There are 8 hidden switches. A switch that is on adds its own fixed numbers to the row, and there is some noise. The rows also spread widely along 9 directions, which tell nothing about the answers.
(in the rows, 128 means zero)
Known rows, each followed by its switches (1 for on, 0 for off):
[179 142 147  64  99 127 176 158 131 136 109 144  94 116 150 168 120 143
  84 169 136 164 145 129 105  94 164  97 128 175 141 162]  0 1 0 0 0 0 0 1
[138 117  96 146 140 136 158 154 117 121 163 146  91 131 152 141 122 116
 136 110 116 144 149 110  70 106 146 136 136 154 150 185]  0 1 0 0 0 0 0 0
[167 141 129  72 104 117 129 148  93 114 138 107 153 156 130 147 136 150
 113 182 140  89 157 101 171  72 144 100 106 143  97 166]  0 0 1 1 0 0 0 1
[128 136 120  50 125 103 165 147 135 145 138 168 114 147 122 171 117 156
 122 216 133 165 144 117 157  81 102 135 172 165 144 196]  0 1 1 0 0 0 1 0
[147 117 145 114 140 139 164 158 153 143 123 163  86 116 143 148 117 119
 117 146 119 157 117 148  73 125 150 151 143 166 140 150]  1 0 1 1 0 0 0 0
[ 96 102 103 109 165 120 161 137 130 126 153 173 100 144 124 156 122 129
 157 162 107 182 154 145 124  97  69 170 162 131 160 168]  0 1 0 0 0 1 0 0
[140 151 145  92 156 152 110 181 132 129  95 199 118 109 105 156 147 179
 119 153 131 192 127 154  95 151 156 113 117 152 107  89]  1 0 0 0 1 1 1 0
[ 85  99 114 124 123 134 136 148 164  96 128 179 104  99 137 189 139 137
 204 127 168 148 115 168 109 144  75 167 126 176 125 119]  1 0 1 0 0 0 0 0
[112  95  99 180 153 158 123 159 109  82 188 122 120 138 116 134 155 135
 154  99 128  97 136 130 105  87 108 153 105 123 133 149]  0 0 1 0 1 0 0 0
[130 106 176 100 163 127 169 180 144  87 170 163 102  99 116 137 150 123
 151 108 117 174 124 158  77 111 127 150  97 152 140 117]  1 0 0 0 1 0 1 1
[105 116 146  85 168 138 164 170 106 110 210 137 146 130 107 138 156 153
 128 132  89 150 172 110 133  84 114 124 120 115 134 115]  0 0 1 1 0 1 0 0
[108 153 129  40 159 108 198 143 146 172 136 155 129  52 136 169 150 118
 116 154 104 148 158 102 152 148 127  90 139 119 152 115]  1 0 0 0 0 0 1 1
[136  93 155 116 176 139 165 110 123 139 146 135 142 140  76 136 144 138
  88 193  88 101 108 149 190  86  88 153 112  80 175 150]  0 0 0 0 0 0 1 0
[170 142 151  76 154  79 175 144 101 123 156  98 133  90 169 116 110  84
 152 131 124 100 149 110  96 129 192 120  92 128  99 154]  1 1 1 0 0 0 0 0
[ 69 109 107 140 180 174 132 149 136 125 192 188 145 129  85 155 181 165
 150 105 102 150 137 120 129 117  79 135 124 108 163 108]  0 0 1 0 0 0 1 1
[115 123 108 145 208 154 105 156 113 133 178 216 117 207 100 108 130 156
 136 151  75 190 136 108  75  90 118 172 170 126 148 184]  0 1 1 1 0 0 1 0
[151 152 130 133 178 160  90 172 101 111 156 197 124 186  96  99 129 179
 129 148 113 189 131 109  70  95 172 125 135 156 108 162]  0 0 1 0 0 0 1 0
[114 141  63 112 158 111 129 113  86 157 129 125 160 112 148 156 134 130
 140 148 129  78 168  87 161 138 131 109 123  95 108 150]  0 1 1 0 0 1 0 0
[ 99  93 114 123 138 110 167 140 140 101 165 157 105 130 135 153 115 108
 170 133 120 127 131 127 107 117  98 173 153 161 138 182]  0 0 1 1 0 0 1 0
[116 122  92 137 146 117  95 151 140 118 118 191 101 158 122 151 116 139
 174 177 160 156 115 152 108 111  96 178 158 174 111 191]  1 0 1 0 1 0 1 0
[143 149 124 101 168 130  98 165  94  96 120 192 134 163 113 134 139 162
 151 139 122 182 148 135  89 113 152 135 112 143  95 138]  0 1 0 0 1 1 1 1
[116 111 122 121 207 121 156 111 102 134 182 124 148 136 107 106 141 103
 126 151  73 120 151 114 153  92  90 146 117  64 163 151]  0 0 0 0 0 0 0 1
[ 55 138  56 138 174 171  99 161 124 135 171 192 153 112  98 166 173 181
 152 123 111 136 164  89 133 138  93 110 146 104 135 105]  0 0 1 0 1 0 1 0
[143 150 127  65 128 120 118 153 106 112 126 137 164 132 134 165 145 154
 144 163 131 117 167 115 140 110 132 116 107 119  91 115]  0 1 1 1 1 0 0 1

New rows. What belongs after each?
[120 103 121 124 124 127 182 140 158 150 128 141 100  72 143 174 133 111
 134 128 149  94 107 142 119 151 131 141 119 154 155 153]  1 0 1 0 0 0 1 0
[132 133  99 125 214  90 104 126  89 143 137 165 141 177 127  87 102  95
 159 174 101 125 143  99 112 120 143 172 151 110  95 209]  1 0 1 1 0 1 1 0
[111 150 110 120 182 166  92 124 108 143 105 193 171 131 109 154 162 169
 137 127 112 154 139 139 121 155 136 118  98  94 108  70]  0 1 1 0 0 1 0 1
[142 137 122  76 116  90 140 118 142 129  73 167 126 103 145 171  98 129
 149 182 165 122 113 138 135 155 150 132 135 173  93 155]  0 0 1 0 0 0 1 0
[143 154 101  60 116  99 156 141 127 148 114 152 114 131 153 165 103 142
 121 203 142 159 157 105 135  95 134 111 168 169 123 193]  0 1 1 0 0 0 0 0
[130  97 118 171 177 154 134 167 111 126 180 145 108 162 101 120 150 134
 126 133 118 116 115 134 109  81 119 158 116 136 151 188]  1 0 1 0 0 1 1 0
[156 169 134  41 177  84 137 156  96 129 154 152 138 155 137 105 108 133
 153 201 110 183 170  99 111  83 151 124 151 144 100 179]  1 1 1 0 0 0 0 0
[150  93 119 141 112 136 154 133 100 110 137  87 129 130 119 163 149 121
 110 144 142  58 132 140 176  82 109 128  76 120 143 165]  0 0 0 0 0 1 0 1
[118 138 127  92 143 153 164 178 140 120 166 180 104 110 144 164 146 151
 143 106 119 201 154 123  62 115 140 113 136 168 145 121]  0 1 1 0 0 0 0 1
[168 110 210  84 169 145 165 140 136 130 132 172 140 132  96 130 133 147
  86 149  86 150 100 164  94 129 170 144  94 111 138  97]  0 1 1 1 0 0 1 0
[126 151 128  52 136 111 169 167 129 122 168 166 121 113 129 158 130 163
 128 172 127 174 162  95 128  98 139  97 155 173 123 154]  0 0 1 0 0 0 1 0
[146 104 119 154 119 150 156 170 131 105 146 155  78 146 149 163 133 129
 136 103 152 158 122 152  59  89 139 152 120 191 144 177]  0 1 1 0 0 1 0 1
[124 120 118 160 173 170 136 189 113 122 200 152 127 120 119 116 162 140
 132  65  95 115 142  87  64 127 172 112 103 126 133 127]  1 0 1 1 0 0 1 0
[125 138 134  44 151 112 170 150 128 146 128 171 123 108 114 174 134 158
 102 193 110 174 161 132 153 111 116 118 148 130 139 132]  0 1 0 0 1 1 1 0
[146 130  93 164 189 152 100 130 107 170  98 178 126 151 121 126 125 136
  92 136 100 111 122 125  80 152 172 149 131  95 124 151]  0 1 1 1 1 1 1 0
[114 104 147  92 161 111 202 115 151 156 142 148 117  77 134 153 118  98
 106 142  94 115 122 129 123 152 129 146 139 106 158 131]  0 0 1 1 0 0 1 0
[ 94  81 144 116 160 128 147 125 128  93 160 172 140 139  94 163 147 135
 173 134  96 116 121 159 145 123  69 185 115 108 147 126]  0 1 0 1 0 0 1 0
[127 144  56  99 148  57 122 117  97 137 121 147 124 158 153 135 106  87
 194 180 139 105 158  89 152 100 105 155 157 147 108 248]  1 1 0 0 0 0 1 1
[143 127 124 132 156 158 156 162 107 161 172 123 133 113 118 140 164 147
  90 133 107  76 138 100 134  99 158 105 101 103 157 152]  1 1 1 0 0 0 1 0
[124 118 127 140 158 165 137 168 101 105 205 135 138 149 114 122 153 152
 124 112  94 122 156  96 105  87 139 121 113 121 133 137]  0 0 1 1 0 0 0 0
[126  95 101 128 138 141 166 125 123 165 146 137 120 132 112 169 146 132
  92 162  89  72 132 116 170 100  94 144 137  97 177 180]  0 1 0 1 0 0 1 0
[136 100 112 133 149 117 180 168 116 123 202 117  86 141 156 124 126  94
 143 116 105 117 153 108  75  72 133 166 144 149 156 211]  1 1 1 1 0 0 0 0
[128 111  85 188 129 166  90 157 112  92 138 144 111 141 128 149 136 150
 152 109 158 107 123 134  85 114 132 142 110 150 107 150]  0 0 1 0 1 0 0 0
[167 108 124 150 151 110 120 163  92 111 150 134 107 182 125 111 113 108
 142 151 133  98 121 121 101  85 156 172 122 160 105 227]  1 0 1 1 0 1 1 0
[141 114 178  46 142  68 174 160 104  94 171 114 151 118 130 145 133 113
 170 155 123 107 154 133 149 100 135 149  92 140  93 145]  1 1 1 1 0 1 1 0
[118 158  85 135 187 159 117 135 106 166 149 169 160 115 122 127 157 149
 105 114 102 113 149  68 114 149 168  83 115  90 126 124]  0 0 1 0 0 0 1 1
[117 115  93 142 194 120 159 138 119 145 188 161 101 162 125 104 111 110
 121 157  91 152 138  95  98  83 115 158 173 129 165 225]  0 0 1 0 0 0 1 0
[132 142 108 112 192 122 129 130 103 145 144 175 141 143 123 120 130 123
 129 140  87 147 150 100 106 118 144 132 136 105 138 165]  0 1 0 0 0 0 1 1
[137 119  70 152 155 112 127 125 109 138 115 161  96 153 137 132 103 109
 131 157 131 127 132 109 109 119 131 151 160 152 132 221]  0 0 0 0 0 1 1 0
[120 126 133  96 165 114 135 166 100  90 201 166 140 168 117 127 133 143
 174 132  99 149 159  97  95  83 131 146 133 148 113 173]  0 1 1 1 0 0 1 0
[128 133  92 115 160 130 181 149 116 170 136 140 105  85 143 161 133 123
  80 132  98 120 159  98 105 137 158 108 139 109 161 157]  0 1 0 0 1 1 1 0
[143 111 118 132 158 112 108 122 125 109  84 207 102 175 120 146  97 135
 168 167 139 174 104 170  90 133 122 186 142 165 110 185]  0 1 0 0 0 1 1 0
[ 86 113 102 144 169 166 129 175 127 117 197 157 129 124 112 154 186 146
 166  96 112 138 151 136 107  96  81 144 106 107 152 111]  1 1 1 0 1 0 0 1
[145 121 135 147 166 151 145 139 116 123 131 160 124 103 125 128 134 130
 119  96 109 115 115 120  82 160 176 121  99 121 133 123]  0 0 0 0 0 0 1 0
[114 127 145  86 195 134 200 120 140 163 147 163 122  78 135 143 140 108
 104 122  68 169 145 131  92 148 130 125 126  83 180  95]  0 1 0 0 0 0 0 1
[106 117 160  98 142 152 141 189 137  66 186 189 123 121 100 155 154 182
 171 112 131 189 133 141  91 112 124 130 112 178 117 100]  0 0 1 0 0 0 1 0
[125 129 135  73 182  75 162 110 121 139 118 136 144  91 133 136 109  97
 127 176 114 117 134 138 142 148 135 147 122 102 112 137]  0 0 1 0 1 1 1 0
[ 96 102 113 149 179 141 101 122 115 102 161 167 160 154  86 133 150 150
 176 138 122 102 115 137 149 121  88 163 106 106 117 138]  0 0 1 0 0 0 1 0
[149 132 102 140 166 160 142 154  98 168 154 129 122 122 128 129 154 134
  90 133  93 104 152  92 110 103 155 106 116 100 159 156]  1 1 0 0 0 0 0 0
[161 137 118 132 124 158  97 160 112 118  90 183 122 144 148 159 121 154
 137 115 146 148 132 133  51 153 195 127 113 168  80 127]  0 1 1 1 0 1 0 0
[117 103 150 124 158 141 185 165 153 131 159 156 103  65 133 164 151 120
 142  88 114 129 113 160  71 154 140 145 101 125 159 101]  1 1 1 0 1 0 1 0
[129  97 106 174 149 155 165 146 148 165 127 152  80 111 134 159 142 108
 100 116 137 110  97 148  96 129 133 151 121 148 175 174]  1 0 1 0 0 1 1 1
[155 117 153 139 129 153 137 177 140  97 139 173  97 131 128 152 144 149
 133  99 142 156 107 159  45 122 161 146  98 169 129 133]  0 1 1 0 1 0 1 1
[124 125 135 113 209 100 140 120 100 116 144 148 152 109 115 112 124 108
 137 133  89 121 138 130 118 152 138 149 103  82 112 123]  0 0 0 0 1 1 1 0
[149 146 114 141 183 166  80 164  92 137 113 190 144 164  92 129 154 171
 119 144 112 145 131 123 105 129 161 126 105 114 115 134]  1 1 0 0 0 1 1 0
[120 124 123  93 135 113 178 142 122 138 138 135 133  77 143 166 129 116
 120 118 122  90 147 106 123 157 163 110 117 131 118 129]  0 0 1 1 0 1 1 0
[165 160 176  14 162  90 179 178 112 132 168 140 122 135 139 115 110 137
 126 199 110 202 167 110 106  69 159 113 144 156 122 163]  1 1 1 0 0 0 0 0
[151 119 131 155 164 161 108 159 106 110 150 147 129 156 120 114 131 142
 114 125 111 128 128 131  67 110 162 144 114 121 114 135]  0 0 1 1 1 0 0 0
